The rows of each matrix lie in a flat space through zero, up to rounding. After each matrix: how many dimensions does the smallest such space have?

[[ 30  10   0   8   5  14  21  -1  -2  -4   3   5  11  -8  45  -4   6   4]
 [ 10 -45 -16  14  24  35   2   4 -16  17 -22   7 -11 -11   3 -22  22  -5]
 [  0 -16  -9  -1   3   5  43 -11   7 -12  22  13   5   6  45  -8  10  17]
 [  8  14  -1 -17 -14  -3   0  -6   1 -15  -7 -26  11   4 -17  -1  11   1]
 [  5  24   3 -14  -6  -9  -2 -25  14   9   4   7  22  -4   2 -25   7   9]
 [ 14  35   5  -3  -9 -42 -26 -20   1   5  23   5 -21  -5 -19 -13  14   7]
 [ 21   2  43   0  -2 -26 -18   7 -25   0   9  -1  17 -18 -18 -12  -1 -20]
 [ -1   4 -11  -6 -25 -20   7   5  20  19  12  -8   5  36  -3   4  -5  32]
 [ -2 -16   7   1  14   1 -25  20 -12 -13 -22 -12 -10   0 -12  11  -1 -13]
 [ -4  17 -12 -15   9   5   0  19 -13 -18   2 -20  -1 -17  15  31 -28 -22]
 [  3 -22  22  -7   4  23   9  12 -22   2  12 -11   1  13  31  -8  -7 -34]
 [  5   7  13 -26   7   5  -1  -8 -12 -20 -11 -24  -1   8  -3   1   0 -20]
 [ 11 -11   5  11  22 -21  17   5 -10  -1   1  -1 -23   4  37  15  14   0]
 [ -8 -11   6   4  -4  -5 -18  36   0 -17  13   8   4   5   9  18 -31   4]
 [ 45   3  45 -17   2 -19 -18  -3 -12  15  31  -3  37   9  77 -69  32 -20]
 [ -4 -22  -8  -1 -25 -13 -12   4  11  31  -8   1  15  18 -69 -15   2  35]
 [  6  22  10  11   7  14  -1  -5  -1 -28  -7   0  14 -31  32   2  13 -22]
 [  4  -5  17   1   9   7 -20  32 -13 -22 -34 -20   0   4 -20  35 -22 -15]]
 | 13

[[-15  50  13 -35 -38   2  33  43 -12  15 -12   1  13  -4 -14 -13 -57 -33]
 [ 50 -40 -21 -36  19  -1  -6 -11  27  20 -59  15 -18 -11  20   1 -16  -6]
 [ 13 -21 -29 -30  29  57 -22  28  22   8  34   2  27  65   3  29 -16   8]
 [-35 -36 -30  11 -29  23  -2  -8   8 -20  23  30 -43  -4   3   1 -27   8]
 [-38  19  29 -29 -24   7 -26  16  10  18  -7 -14  -4  22 -30  13   7   2]
 [  2  -1  57  23   7   2  -3 -25 -20  10 -29  -5  31 -21   9 -24  35  26]
 [ 33  -6 -22  -2 -26  -3 -18   3  42  19 -40   4  20   3  16  18  13 -10]
 [ 43 -11  28  -8  16 -25   3  43   8  15  30   3   4 -34 -11 -14 -10 -43]
 [-12  27  22   8  10 -20  42   8   8   6  -6  14  -2 -40  26  15 -11 -19]
 [ 15  20   8 -20  18  10  19  15   6  58 -34 -48  15 -12 -20   7 -18   2]
 [-12 -59  34  23  -7 -29 -40  30  -6 -34  61  26   9  -8  30  -9  29   9]
 [  1  15   2  30 -14  -5   4   3  14 -48  26  26 -62  16 -26 -11 -21  34]
 [ 13 -18  27 -43  -4  31  20   4  -2  15   9 -62   4  22  -3  13 -22  -3]
 [ -4 -11  65  -4  22 -21   3 -34 -40 -12  -8  16  22 -33  19   5  22 -15]
 [-14  20   3   3 -30   9  16 -11  26 -20  30 -26  -3  19  13 -21  38 -29]
 [-13   1  29   1  13 -24  18 -14  15   7  -9 -11  13   5 -21 -73 -64 -11]
 [-57 -16 -16 -27   7  35  13 -10 -11 -18  29 -21 -22  22  38 -64  35  -2]
 [-33  -6   8   8   2  26 -10 -43 -19   2   9  34  -3 -15 -29 -11  -2 -21]]
 | 15

[[-58 -12  24  -7 -18  18 -10 -11  16  -3 -18   2  -3 -19 -18   2 -11 -30]
 [-12 -40  -7 -28  10  21  20 -23  13  -5  45 -22 -46  34  57  -3 -36  -2]
 [ 24  -7 -40 -12  36  12  54 -18  13  29  -6  45   9   6   1  21   6   0]
 [ -7 -28 -12  14 -18  -6 -25  30  11 -34  19 -13 -16 -16 -21  17  10  -8]
 [-18  10  36 -18  24  31  18  24   9  14   3  24  12  15 -20   7  10  -1]
 [ 18  21  12  -6  31 -34  46 -19  -7  30  15 -16  21 -19  45  -8  -7 -13]
 [-10  20  54 -25  18  46  -5   6  10  18  38  24  -1   2  -6  20 -24  15]
 [-11 -23 -18  30  24 -19   6  12  17   8   2  -7   9 -15 -23 -24  10  31]
 [ 16  13  13  11   9  -7  10  17   1   9  27  -4 -17 -19  26   5   4  -8]
 [ -3  -5  29 -34  14  30  18   8   9 -31   2  10  14  16  11  -3  -8  -3]
 [-18  45  -6  19   3  15  38   2  27   2 -22  45  13  13 -24  41  13  -8]
 [  2 -22  45 -13  24 -16  24  -7  -4  10  45 -19 -11  -4  40   2 -31  15]
 [ -3 -46   9 -16  12  21  -1   9 -17  14  13 -11 -30  23  26 -10  24   3]
 [-19  34   6 -16  15 -19   2 -15 -19  16  13  -4  23 -87  -3 -25   5  -7]
 [-18  57   1 -21 -20  45  -6 -23  26  11 -24  40  26  -3 -32  36 -22 -47]
 [  2  -3  21  17   7  -8  20 -24   5  -3  41   2 -10 -25  36  52  -8  17]
 [-11 -36   6  10  10  -7 -24  10   4  -8  13 -31  24   5 -22  -8  12  28]
 [-30  -2   0  -8  -1 -13  15  31  -8  -3  -8  15   3  -7 -47  17  28 -15]]
 | 14

[[ 17 -18  16 -15   8 -14  -8  -3  12   5 -23  -6 -10  -8   4  -1  25  -2]
 [-18  23 -14  25 -18  16  11   3 -17  -4  35  -2   4  14   1  -2 -25  -7]
 [ 16 -14  15 -10   4 -12  -6  -3   9   5 -16  -8 -11  -6   5  -2  22  -5]
 [-15  25 -10  37 -29   1  13  10 -19 -10  49 -16  -4  10  -4   2 -34 -21]
 [  8 -18   4 -29  24  -1 -10  -6  15   5 -38  16   7  -9  -1   1  20  19]
 [-14  16 -12   1  -1  49   3 -18 -13  15   6  15   8  32  27 -20  17  11]
 [ -8  11  -6  13 -10   3   5   4  -8  -4  18  -3   1   4  -2   1 -15  -5]
 [ -3   3  -3  10  -6 -18   4  12  -1 -11  13  -6   0 -11 -16  11 -25  -7]
 [ 12 -17   9 -19  15 -13  -8  -1  13   2 -27   4  -1 -13  -4   3  15   7]
 [  5  -4   5 -10   5  15  -4 -11   2  11 -13   4  -2  10  16 -11  25   4]
 [-23  35 -16  49 -38   6  18  13 -27 -13  66 -18  -2  15  -5   3 -48 -25]
 [ -6  -2  -8 -16  16  15  -3  -6   4   4 -18  21  14   2   0  -1   4  20]
 [-10   4 -11  -4   7   8   1   0  -1  -2  -2  14  12   0  -6   3 -11  12]
 [ -8  14  -6  10  -9  32   4 -11 -13  10  15   2   0  25  22 -16  11  -2]
 [  4   1   5  -4  -1  27  -2 -16  -4  16  -5   0  -6  22  28 -19  34   0]
 [ -1  -2  -2   2   1 -20   1  11   3 -11   3  -1   3 -16 -19  13 -22  -1]
 [ 25 -25  22 -34  20  17 -15 -25  15  25 -48   4 -11  11  34 -22  71   9]
 [ -2  -7  -5 -21  19  11  -5  -7   7   4 -25  20  12  -2   0  -1   9  21]]
 | 3

[[ 53 -16   7   9 -14   2 -13  -7   5  14   4 -26  22   4  -9   4  20 -16]
 [-16  45  15  -7 -17   4  15  -5 -37  -6 -14  39 -21  -9 -27  13  16   9]
 [  7  15  43 -18 -16  -9  -2   3 -19 -27  -7   9 -14  11 -12   7   7   1]
 [  9  -7 -18  12  -5   6  -7  -9  12   0   5   1  14   5   8 -41  -8 -17]
 [-14 -17 -16  -5  25  -8  -6   4  -9   7 -11 -10  -8  -3   0   5   5  26]
 [  2   4  -9   6  -8  57 -12 -40  -3  -7   4  12  -4  22  -4  -3 -31  -3]
 [-13  15  -2  -7  -6 -12  74  11   3 -18  22  17 -12  -3   2 -35   8 -18]
 [ -7  -5   3  -9   4 -40  11  34  -1  -9 -13   8  -5   6 -12  -4  -1 -28]
 [  5 -37 -19  12  -9  -3   3  -1  43  -1  12  23 -20  16  -5   1  10   2]
 [ 14  -6 -27   0   7  -7 -18  -9  -1  52  -6   0  10 -19  -3   8 -11  -6]
 [  4 -14  -7   5 -11   4  22 -13  12  -6  35  14   5  -3  20   4   6   0]
 [-26  39   9   1 -10  12  17   8  23   0  14  24  -4   6  25 -12  -4 -12]
 [ 22 -21 -14  14  -8  -4 -12  -5 -20  10   5  -4  25 -18 -10  23   1  -8]
 [  4  -9  11   5  -3  22  -3   6  16 -19  -3   6 -18  53   5 -10  19  -2]
 [ -9 -27 -12   8   0  -4   2 -12  -5  -3  20  25 -10   5  35 -18  -1  12]
 [  4  13   7 -41   5  -3 -35  -4   1   8   4 -12  23 -10 -18  46   9  31]
 [ 20  16   7  -8   5 -31   8  -1  10 -11   6  -4   1  19  -1   9  64  -9]
 [-16   9   1 -17  26  -3 -18 -28   2  -6   0 -12  -8  -2  12  31  -9  15]]
 | 14

[[ 10  29  -7   0  12  -9   5 -10  12   5  -2   9  28  16  31 -21  -2  11]
 [ 29  69   2   2  33  26 -25 -75 -18  12  45   2  -5  42  26 -87  28 -12]
 [ -7   2  24   9   3  32 -17 -34 -18 -11  17 -20 -42 -11 -31 -13  25 -18]
 [  0   2   9   2   2  17 -11 -19 -13  -2  14  -8 -23   0 -15 -12  12 -12]
 [ 12  33   3   2  16  13 -11 -36  -7   4  19  -1  -2  18  12 -40  14  -4]
 [ -9  26  32  17  13  33 -13 -50  -5 -16   8 -22 -24 -11 -13 -26  32  -7]
 [  5 -25 -17 -11 -11 -13   3  29  -6  10   2  10  -1   4  -6  17 -17  -4]
 [-10 -75 -34 -19 -36 -50  29 101  15   9 -37  20  25 -17  -7  85 -51  13]
 [ 12 -18 -18 -13  -7  -5  -6  15 -17  14  17   9 -12  13  -9   1 -11 -12]
 [  5  12 -11  -2   4 -16  10   9  14   5 -10  11  30   9  26  -3 -10  13]
 [ -2  45  17  14  19   8   2 -37  17 -10  -8  -6  22   2  27 -28  17  14]
 [  9   2 -20  -8  -1 -22  10  20   9  11  -6  15  27  13  23   3 -17  10]
 [ 28  -5 -42 -23  -2 -24  -1  25 -12  30  22  27  14  37  19 -14 -26  -6]
 [ 16  42 -11   0  18 -11   4 -17  13   9   2  13  37  25  43 -34  -1  14]
 [ 31  26 -31 -15  12 -13  -6  -7  -9  26  27  23  19  43  33 -42 -11  -3]
 [-21 -87 -13 -12 -40 -26  17  85   1  -3 -28   3 -14 -34 -42  89 -34  -2]
 [ -2  28  25  12  14  32 -17 -51 -11 -10  17 -17 -26  -1 -11 -34  30 -11]
 [ 11 -12 -18 -12  -4  -7  -4  13 -12  13  14  10  -6  14  -3  -2 -11  -9]]
 | 3
